There are 5 ways to turn a row about zero (a turn may also mirror it). The second row of each pair is the first, turned, with some noise. The first 45 pairs use one turn. New pairs use 2 turns, one after the other, and a turn may come again.
In the rows, 128 means zero.
Known pairs, each followed by its turns in order:
[128 139  98 144 164 118  79 169]
[110  79 164 177 111 144 111 110]
q11

[127 153 154 141 114  81  89  98]
[151  86 121 157 170 127 126 100]
q779

[136 100 111 131 156 122  78  94]
[118  70 130 127 155 112 144 102]
q241

[139 177  77  82 128  93 120 141]
[142 157 116 115 195 120  68 139]
q36

[ 87  96  90 157 151 120 147 117]
[145 158 152 149 135 146 164  80]
q36

[ 79 132 118 179  93 144 156 153]
[113  70 141 149 141 137 147  63]
q36

[170 156 118 151  96 151 165  86]
[175 168 117 142 159 151 115  87]
q241

[158  87  85 159 103  84  86 101]
[184 142 121 158 131 129  66  85]
q779

[179 171 109 178 177 176 141 116]
[146 145 124 186 202  98  78  88]
q508

[158  78 178  93 119 126 121 108]
[ 73 139 138 151 159 100  86 124]
q779

[104 132 124  90 179  89 173 130]
[151  99 138  89 163 194 112 125]
q11

[ 88 124 118 170 169  80  90 173]
[160  88 160  82 111 155 129  60]
q779

[136 157 164 129 143 122 136  82]
[114 110 128 160 155 159 149  86]
q508

[ 78 125 107  81  90 157 146  83]
[140 118 177  85 124 155  54 119]
q241

[ 84 143 123 155 151 113 115 154]
[100 133 170 147 118 114 158 147]
q241

[149  98 112 123 177 175 132 119]
[ 85 110  94 140 171 138 109 111]
q241

[124  93 134  85 169 105  91  77]
[ 74 135 123  97 145 177 147  89]
q11

[110 157  86 111 145 105 174 130]
[145 136 149 124 113 193 146 169]
q779

[144 166  89  98 152 179 127 167]
[165  66 104 136  76 127 115 103]
q11

[153 169 168 172 146 123 118  93]
[119 108 126 188 174 126 152 112]
q508

[ 79 134  95 141 173 164 111 160]
[110  45 134 124 112 113 101 141]
q11

[143 129 134 151 121 141  99 141]
[122 123 120 143 144 102 121 151]
q508

[125 166 137 128 121 172 123 176]
[158 111  86 116 163 133 101 161]
q508

[175 147  88 140 164 168 115 116]
[124 129 103 130 201 160 153 112]
q241

[157 154 159 176 119 123  80 145]
[129 109 121 176 167 103 139 173]
q508

[113 161 104 172  78 175 123 158]
[108  64 174 143 141 110 107  89]
q36

[158 169 169 156  77 173 140 155]
[178 151 139 146  95  56 146 127]
q11

[165 121 177 153 100 139 152 117]
[112 152  97 117 188 105 126 138]
q779

[116 127 112 152 177 157 179 152]
[ 96 136 151 121 116 192 130  92]
q36

[107 104  90 122 123  79 156 134]
[125 143 152  97 134  70 113 147]
q241

[168 156 114 158 142 139 116 175]
[156 151 122 147 170 110 105 170]
q508

[ 91 179 103 146  92  94 123  78]
[131 112 126 145 209  97 158 124]
q36

[126 177 109 133 116 104 110 154]
[115 122 126 117 171 100  98 105]
q36

[ 88 132  79  83 128 126  84 147]
[128 112 154 174  62 143 140 102]
q779

[ 82 171 164 156 178 179 129 113]
[ 33 124 144 166 130 151 150 138]
q36

[170 129 119  87 161 160 152 162]
[ 70 135 102 105  89 148 110 170]
q779

[171 178 115 111 138 104 135  79]
[166 152 116  79 148 141 158  81]
q241

[123 138 144 163  94 159 160 121]
[144 141 118 126 137  72 132 155]
q11

[178  77  88  89 114 159 165 127]
[134 128  77 106 173 115  56 135]
q241

[122 149 169 173  87  98 131  77]
[101  99 116 203 109 136 170 117]
q508

[171  89  81 171 153 142 164 103]
[163 176 123  89 119 113  71 169]
q779

[123  86 112 166 168 168  79 133]
[ 57  95 117 145 134  95  90 102]
q11

[148 130  81 128 109  80 159 120]
[176 135 126  89 175 133 130 109]
q36

[104  99  87  77  97 178 157 171]
[146 117  99  95  60 133  70 161]
q11

[154  99  88 103 159 148 168 142]
[135 187 135  96 134 123  94 100]
q508

New pairs, each followed by its turns in order:
[135 152 130  82 165 157 155  83]
[157 150  90  98 120 103 154 171]
q779 q508

[141 130  86 144 116  78 135 164]
[140 171 123 120 145 117 132 184]
q36 q36

[ 83 142 152 158 126 137 147 155]
[144 140 106 112 175  98 113 126]
q508 q241

[133  81 125 158 169 125 147  92]
[131 141  83 142 130 180 107  97]
q36 q508

[133 172 171  78 161  91 137 110]
[154 134  87  89  79 149 149 174]
q241 q11

[ 78  98 101 100 126  95 123 131]
[165  84  91 134 119 134 110 160]
q508 q36

[116  81 155 139 157 120  92  83]
[115  84 149 134 166 123  87  85]
q779 q779

[159 107  79 121 100 155  91 162]
[107 142  96 135 121  71  83  98]
q508 q36

[103 147  82 160 158 115  83  95]
[113 150 107 113 149 134 182  68]
q241 q508

[164 100 107 110 151  91 121 141]
[ 95  80 134 118 133 104 109 154]
q779 q508

[ 97 122  77 165  84 175 150 113]
[153 166 118 190 147 179 113 150]
q779 q508

[136  86 125 145  94 122 174  80]
[168 121 140 154 197 138 142 145]
q779 q508

[130  86 174  87 152 171 123 130]
[119  91 139  96  79  83 101 142]
q241 q508

[164 158  84 158 164  93 140 103]
[171  95 112 101 176 166 142 107]
q241 q11

[ 86  92  78 176 102 116 110 138]
[173 113 109 106 123  76 158 180]
q11 q508

[ 84 100 111 100  95 147 131 178]
[182 121 111 141 140 109  67 134]
q508 q36

[167  86 165  76 117  78 113 168]
[ 78  88 132 148 151 104 126 201]
q11 q36

[ 81 144 106 119  98 104  99 108]
[126  98 150  85 107 142 176 141]
q779 q36

[102  97 116  86 107 137  79 138]
[152 116 168 137  94 151  94 154]
q11 q241

[129 152 118  83 124  85 154 113]
[153 142 121 103  80 168 156 118]
q241 q11

[139  89 165 166 112  99 146 118]
[150 158 108 101 139  96  68 125]
q36 q241

[102 151 116 168 113  84 161 109]
[102 149 102 193 121 113 117 123]
q508 q508

[165 178  97  83 139 159 156  80]
[165 169  96 115 121  87 116 194]
q779 q508

[ 82 128 126  82 132  80 109 165]
[125 147 146  83  87  74 126 117]
q11 q11

[ 81  90 127 157 118 102 120 100]
[165 151 137 119  95  84  92 111]
q508 q241

[149 167  85 132 156 127 131 163]
[143 167 106 112 136  77  85 120]
q11 q779

[114 165 162 147 141  84 158 139]
[183 140 130 120 124 128 169 169]
q241 q11

[146 123 174 115 110 139 128  87]
[132 110 130 147 134 171 144 169]
q11 q779

[161 110 167 118  99  93  99  85]
[116 157 112 121 119 204 110 113]
q36 q779

[ 79 156 140 120  78 176 161 160]
[132 120 162 151  76  55 150 106]
q241 q11

[102 154  91 151 147 142 110 167]
[144 110  72 114 136 100 160 144]
q508 q241

[175 110  94 153 124 172  95 133]
[100  97 106 156 172 122  83  95]
q241 q11

[141  79 136  83  93 134 119 162]
[105 130 135 158  84 155 176 116]
q508 q779

[159 118 101 103  97 124 178 109]
[128 131 180 104 149 125  73 134]
q11 q36

[102  86 157 149  95 109 154  99]
[166 150  79 135 163 131  83 139]
q36 q11

[158 115 118 100 129 168 129 176]
[168  74 124 149 118 155 132 139]
q36 q241

[131 113 120  86 166 102 129 124]
[107 117  92 145 123 156 120 171]
q508 q36

[ 92 124  79 110 176  88 154 168]
[160 106 202  84 120 166 130 145]
q241 q11

[157 137 153 135 100 100 154 159]
[151 148  93  97 104 139 164 143]
q508 q779

[166  92 142 123  82 149 141 149]
[186  89 158 141 124 135 110 123]
q779 q508

[ 87 175 104  91 158  97 150 174]
[ 61 161  80  93 150 112 118 144]
q11 q508

[137 156 128 159 165 110 178  99]
[150  87 143 140 159 145 150 178]
q241 q779

[103 154 101 113 169 144 162 136]
[105 158 128 127  99 111  81 121]
q11 q779

[140  84 116 170 129 176 162 142]
[123 117 129 163 134 183 175 154]
q508 q11

[178 138 147 127 130 143 120 150]
[144 160 146 164 151 127 117  99]
q779 q36

[163  80 100 134 175 156 100  94]
[135 202 148 156 115 150 173 113]
q241 q36

[121 138  87 112 103 105  80 172]
[121  53 142 153 104 107 140 107]
q11 q36

[111 133 110  98 112  88 126 113]
[151 134  88 124 116 123 103 156]
q241 q36

[ 94 118  80 119 151 105 176 175]
[133 107 136 127 168 185 130  66]
q36 q241

[137 141 140 141  82  97 116 164]
[124 164 101 102 111 145 156 108]
q508 q779

[ 89  96 175 149 148 116  80  96]
[ 80 133 106 142  66 105 161 106]
q241 q508

[105 140 111 148 151 153 179 133]
[111 131 126 119 103 138  76 103]
q11 q779

[169 108 160 162 166  77 168 125]
[129  58 116  90 134 106  97 169]
q11 q779

[152 131  84  93 156 117 151 138]
[143  85 140 108 115 177 122 117]
q241 q11

[135  97 113  92 174 133  98  99]
[152  77 136 159  91 110 138 140]
q779 q241

[107  80 133 145  77 117  99 176]
[112  82 150 177 123 152 132  73]
q779 q508

[ 89 109  97 128 121  89 131 169]
[ 97 156  84 148 144 162 139 122]
q508 q779

